The rows come from 6 hidden closed curves, with some noise, and rows from the same curve form a group. Each curve winds through 6 dimensions. The rows are also pushed far along 4 directions, which tell nothing about the answers.
(in the rows, 128 means zero)
Some rows, each with its group after it:
[131 138 144 127 115 126 137 107 110 142 119 119 148 137 107 135]
k346
[ 66 179 152  68 160 108 118 151 154 152  76 188 152 115  90 161]
k824
[145 106 147 122  91 145 133 103 107 162 153  98 155 153 140 137]
k824
[120 112 138 137 140 124 136 154 168 103 163 149 180 126 165 133]
k483
[101 127 185 123 122 113 117 150 189 143 176 148 196 135 146 122]
k496
[ 98 124 140 130 129  96 110 162 124 138 112 144 135 122 140 137]
k968
[190  78 128 134 145 151 151 132 142  66 147 109 119 116 206 117]
k789
[103 165 147 125 128 126 131 129 148 148 140 149 158 142  93 135]
k968
[106 115 193 128 119 120 124 120 187 149 179 130 181 144 125 114]
k496
[177 143  81 125 142 104  78 136 101 176 151 131 152 126 112 173]
k346
[128 155  93 124 131 112 109 129 123 116 126 133 143 125 103 122]
k968
[115 108 131 144 127 148 178 166 124  65 113 138 120 123 194 126]
k968
[142 148 129 132 164 136 137 149 127 120 116 162  79 124 117 146]
k968
[113 115 132 123 150 114 111  96 144  85  95 128  73 121  80 100]
k496
[142 131 122 138 121 120 120 137 132 158 166 123 192 136 142 142]
k483
[ 89 124 115 126 168 168 161 160 174  77 102 167  79  90 153 114]
k483
[220 103  73 146 137 121  93 146  85 135 166 108 134 132 171 162]
k824
[145 104 115 144 119 125 129  82 127 109 134 112 129 122 107 114]
k346
[ 99 120 131 131 163 119 143 148 152  19  92 171  79 108 142 108]
k824
[ 89 130 195 138  86  90  98 132 162 204 183 120 231 163 108 123]
k824
[ 74 146 141 139 111 144 135 124 162 116 145 145 124 126 112  90]
k968
[154 133  96 135 132 105 110 129 116 151 126 116 129 106 122 129]
k346
[197 103 117 162 110 122 131  91  99 157 142  66 110 134 116 110]
k346
[165 138  68 124 163 138 150 144  70 108  67 130  73 106 132 158]
k789
[113 131  96 117 171 129 167 134 157  72  92 191 125  91 132 154]
k346
[150  97 118 134 144 159 164 145 141 112 140 125 126 122 174 135]
k824
[115 116 180 147 132 112 141 165 161 137 149 122 168 129 159 117]
k824
[169 129 105 153  63 143 103  94  76 175 174  51 147 142 133  89]
k483
[128 154 150 127  97 128 116 153 100 194 143  96 166 133 139 124]
k496
[111 177 111 126 147 124 124 121 144 180 118 157 131 127  53 147]
k346
[149  98 135 146  61 146 116 107 117 188 191  72 163 144 163 105]
k346
[121 130 149 160 125 142 136 130 142 166 156 119 151 140 107 125]
k968
[103 141 183 123  79 128 135 132 143 214 169 101 213 144 144 117]
k789
[110 154 126 128 129 135 132 110 142 176 123 131 156 120  85 130]
k789
[123 145  99 125 146 151 126 184 137 127 138 153 119  97 180 124]
k483
[ 58  99 174 120 161 136 174 149 209  54 103 153 118 116 155  93]
k789
[ 48 151 167 121 134 113 160 170 173  89 116 199 173 122 141 129]
k824
[180 114 122 137  86 110  58 137  92 192 181  70 163 141 161 117]
k496
[ 96 129 158 140 116 117 123 122 139 137 130 124 154 128 117 108]
k346
[174 131  84 165  96 137 101 109  77 167 150  74 106 136 109 111]
k968
[192 147 115 133 115 138 116 165  61 173 143  85 135 133 178 139]
k496
[131 152 134 124 139  96 103 137 132 165 137 142 168 141  92 156]
k824
[153  98 108 141 142 134 125 113 138 124 132 123  90 111 136 123]
k496
[207 137  95 128  95 137  72  88  49 184 149  66  95 164  95 142]
k346
[106 127 139 123 151 112 141 130 130  72  92 168 110 130 114 148]
k789
[150  78 130 146 168 150 176 142 137  64 108 135  98 122 172 142]
k789
[126 129 111 131 129 133 123 125 130 153 117 102 118 113 119 112]
k789
[125 129 107  91 138 133 132 126 116 116 107 160 103 120 140 158]
k496
[120  91 155 134 112 113 121 139 123  89 127 108 116 144 163 112]
k789
[175 121 104 121 115  92  84 187  90 126 168 127 167 133 211 154]
k968
[118 152 104  95 147 140 159 118 119 133  78 137 116 107 100 145]
k483
[153 131  99  82 148 113 115 161 110 133 119 165 140 109 175 180]
k496
[188 154 103 147 127 128 108 146  83 202 158 108 156 140 122 164]
k968
[ 98 105 206 141  99 126 149 112 160 168 152  97 184 161 123 118]
k789
[112 140 119 132 101 131 127 117 137 110 142 115 136 120 130  91]
k483
[ 76 194 124 110 135 126 146 151 150 153 110 160 185 114  96 133]
k968
[ 52 141 186 109 111  85 127 129 175 152 127 147 220 130 111 126]
k483
[139 137  89  97 157 107 113 162 111 120  92 148 117  96 155 149]
k824
[ 92 109 153 118 137 154 182  96 173  68 101 133 110 116 125  99]
k483
[117 100 144 131 135 123 149 111 115  99  78 115  99 130 119 129]
k789
[ 98 110 174 145 110 132 131 173 176 182 188 140 204 131 182 130]
k496
[ 98 130 144 135  87 148 134 105 134 152 139 100 132 129 122  88]
k824
[ 77 119 149 133 106 107 106 113 149 133 126 111 149 127 110  93]
k483
[121  88 171 148 109 157 180  95 138  92 127  99  98 145 139  95]
k346
[163 128 110 112 115  99  92 159  93 122 136 109 135 132 177 135]
k789
[130 102 142 114 154 112 134 144 130 129 104 146 127 124 153 167]
k496
[118 111 127 147 124 169 143 133 150 119 144 114  96 118 153  90]
k483
[134 121 150 131 140 133 154 109 131  80 114 135  91 150 106 129]
k968
[104 128 132 104 194 143 149 131 170  88  82 169  83 109 102 147]
k824
[ 98 142 148 110 153 104 105 179 151 140 115 156 130 121 145 135]
k346
[ 74 161 125 102 159  93 136 186 146  78  86 197 166  99 151 148]
k483
[ 46 107 163 102 162 106 128 138 223  87 118 203 151 110 130 134]
k496

New rows. What belongs after each?
[149 107 148 123 107 113 110 113  93 180 132 100 141 150 129 160]
k496
[151 107 133 119 141 121 130  98 102 133  98 120  85 139  99 158]
k496
[115 138 129 126 116 127 154 180 110 133 127 130 178 119 188 137]
k968
[171 125  64 115 184 115 121 173  98 122  86 135 103  89 159 166]
k789
[ 92 124 122 106 145 149 152 119 148  81  99 170  81 115 126 132]
k496
[143 129 114 130 157 146 163 199 153  72 154 162 163 106 218 141]
k968
[125  89 146 156 121 122 130  96 112  97 109 102  67 142 103 100]
k968
[ 46 117 175 119  87 145 138  86 175 150 141 137 134 141 101  99]
k496
[106 111 123 117 136 103 138 126 132  88 101 156 137 122 133 148]
k824
[128 128 133 126 116 131 125 136 140 162 149  95 150 122 146 103]
k789
[143 124 102 116 134 126 104 110 114 149 117 108 109 118 114 127]
k824
[ 81 147 166  92 125 129 120  91 142 147  98 137 117 142  68 124]
k824
[153 139 114 133 146 133 138 111 101 154 100 117 115 131  84 154]
k789
[148 124 106 123 130 129 119  67  98 123  83  92  60 131  65 111]
k824
[152 102 105 135 141 128 126 128 132 129 128 126  98 109 146 130]
k496
[116  72 109 170 154 161 171 153 161  16 123 145  73 101 190  91]
k968
[142 100 102 128 167 137 147 117 148  76  99 140  47 116 120 127]
k346
[107 121 152 108 163 138 153 168 158 100 117 167 114 125 160 150]
k346
[123 169  96 123 137 101 104  94  71 159  56 122  68 130  25 136]
k968
[144 109 130 129 131 149 152 142 135 143 147 126 149 125 169 143]
k824
[111 168  72 108 149  85 113 204  84 140  88 163 174 100 159 184]
k968
[150 120 123 146 143 165 171 113 136  62 126 118  97 135 128 105]
k968
[155 119  80 122 160 151 172 141 128  74 103 157  92 100 161 149]
k346
[137 139  69 131 131 150 136 113 109 101 105 112  94 110 116 112]
k483
[ 75 136 168 144 117 133 145  68 154 178 109 114 133 149  28 116]
k789
[165 117 106 126 113 119 119 149  89 100 130 102 119 125 181 117]
k968
[ 83 163 123 132 123 128 134 104 131 161 107 136 159 133  60 132]
k483
[ 70  82 173 120 134 133 161 112 203  94 130 160 135 130 137 127]
k346
[115 109 127 124 117 102 130 126 128 113 120 140 165 128 142 147]
k824
[183 142  75 117 108  99  69 160  45 211 137  83 181 122 167 162]
k483
[127  91 146 136  92 125 125 107 117 172 138  73 179 143 139 125]
k483
[227 131  31 116 126  96  72 145  39 159 140 109 150 120 171 187]
k824
[119 138 185 151  61 124 114 122 149 214 218  90 229 170 129 105]
k968
[120 158  83 124 160 136 144 121 107 105  82 152 117 115  81 157]
k483
[168 110  94 138 138 120 120 128  64  92  93 104  59 143 128 145]
k789
[ 66 120 173 150  89 154 127 140 181 179 178 111 164 125 149  78]
k483
[178 130 111 138 110 111 113 139  70 112 135  99 144 139 158 134]
k483
[188 143  87 134 128 154 153 124  80 112 123  93 115 131 137 132]
k968
[125 164 124 135  87 107 116 120  90 148 138 122 149 143  99 122]
k824
[143 133 122 132 120  98  94 130  90 164 118 112 113 136 105 138]
k968
[ 93 149 153 132 130 136 159 134 140 158 103 136 142 119 103 125]
k968
[127 114 110 109 157 120 143 152 120 115  89 139 156 109 165 162]
k483
[184 160 114 123 147 137 117 125 105 141 132 127  97 127 104 134]
k968
[126 209  80 104 130  84 103 177  81 160 106 172 173 112 118 174]
k824
[177 112 116 138 156 119 141 126  85 101  92 111  92 135 122 155]
k968
[144 105 134 138 145 126 165  61 133  88  82 115  77 134  64 124]
k346
[116 115 178 179 116 133 141  82 154 125 138  83  92 156  60  68]
k824
[117 162 133 117 120  97 120  93 108 125  93 122 133 139  57 130]
k483
[151 116 123 121  99 151 138 122  93 174 129  78 144 125 160 128]
k483
[156 166  81  96 147 111 117 144  85 120  90 149 123 105 131 155]
k789
[107  91 145 139 141 112 133 158 135  80 107 144 101 117 167 126]
k968
[199 138  84 145 160 137 131 155  85 135 127 126 107 125 137 169]
k968
[129 126 130 134 119 113 130 132 107  88 120 125 136 133 139 119]
k483
[185 181  98 113 157 131 109 213  90 173 145 137 152 109 178 167]
k824
[114 147 131 141 149 130 139 166 147 158 138 154 165 118 134 145]
k968
[146 142 119 128 131 156 149 130  94 139 112 110 107 131 124 140]
k483
[ 94 118 158 110 172 152 194 125 174  49  79 178  75 118 122 133]
k496
[112 125 125 135 121 121 128 141 127 118 129 147 151 113 154 133]
k789
[ 98 122 164 140 158 146 159 133 168  84 113 169  69 127 110 116]
k968
[181  72 136 139 109 149 131 140 109  90 150  77  89 129 216  92]
k483
[100 112 147  99 123 125 133 101 153 122 118 150 123 129 119 137]
k496
[157 118 125 116 143 132 136 131 128 116 120 103 100 132 138 124]
k789
[103 125 154 136 127 139 138 179 162 161 165 154 183 125 178 144]
k496
[130 181 120 108 129 120 118  72 122 180 106 122 132 128  28 124]
k789
[135 160  92 124 127 118 115 104  86 138  93 135 105 124  75 142]
k789
[115 114 108 132 140 139 131 140 155 116 136 156 111 110 150 126]
k496
[132  87 148 149  88 144 139 116 145  83 172  94 142 132 187  71]
k483
[139 181 100 115 167 143 121 163 122 144 115 150 103 114 113 134]
k824
[172 106 127 162 137 166 170 106 103 104 111  91  75 131 126 113]
k968
[161 117  97 145 123 117 115  99 111 125 131 100 108 117 112 109]
k346
[107 139 169 141 116 129 136 109 122 169 120 121 104 148  77 121]
k968
[122 105 128  99 136 137 142 105 135  93 107 150  91 123 132 141]
k496
[154 135  96 128 152 130 117 145  92 155 110 119 114 124 128 158]
k483
[144  94 121 146 125 133 123 116 147 137 145 116 111 117 143 113]
k496
[151  76 128 125 141 122 112 144 150  85 161 147 129 128 190 145]
k496
[186 139  90 123 152 146 142  91 108 113 106 117  84 115  96 126]
k789
[ 63 132 150 114 111 139 134 138 172 154 148 167 156 119 143 122]
k496
[117 145  91 146 132 131 124 140 120 136 121 131 115 113 116 114]
k968
[111 124 125 147 113 133 135 134 113 118 135 121 159 130 141 123]
k483
[ 83 135 123 122 162 154 196 138 147  41  67 161  96 106 128 120]
k968
[183 119 117 120  96 146 132 112  87 181 148  67 159 138 157 135]
k483
[123 125 113 116 120 151 134 100 120 121 122 133  88 130 118 127]
k496
[116 195 114 116 144 120 125 166 120 214 119 147 187 109 101 158]
k968
[ 99  75 186 138  82 132 136  76 176 160 170 102 156 157 120 107]
k346
[156 109 133 134 136 111 136 126 103 120 104 103 127 138 127 145]
k968
[124 117 104 140  99 144 125 116 134 157 153  98 169 117 147 111]
k483
[ 95 150 180 107 129 110 133 128 173 174 138 151 180 130 105 141]
k496
[123 123 158 128 118 122 106 140 128 162 141 110 118 145 129 119]
k346
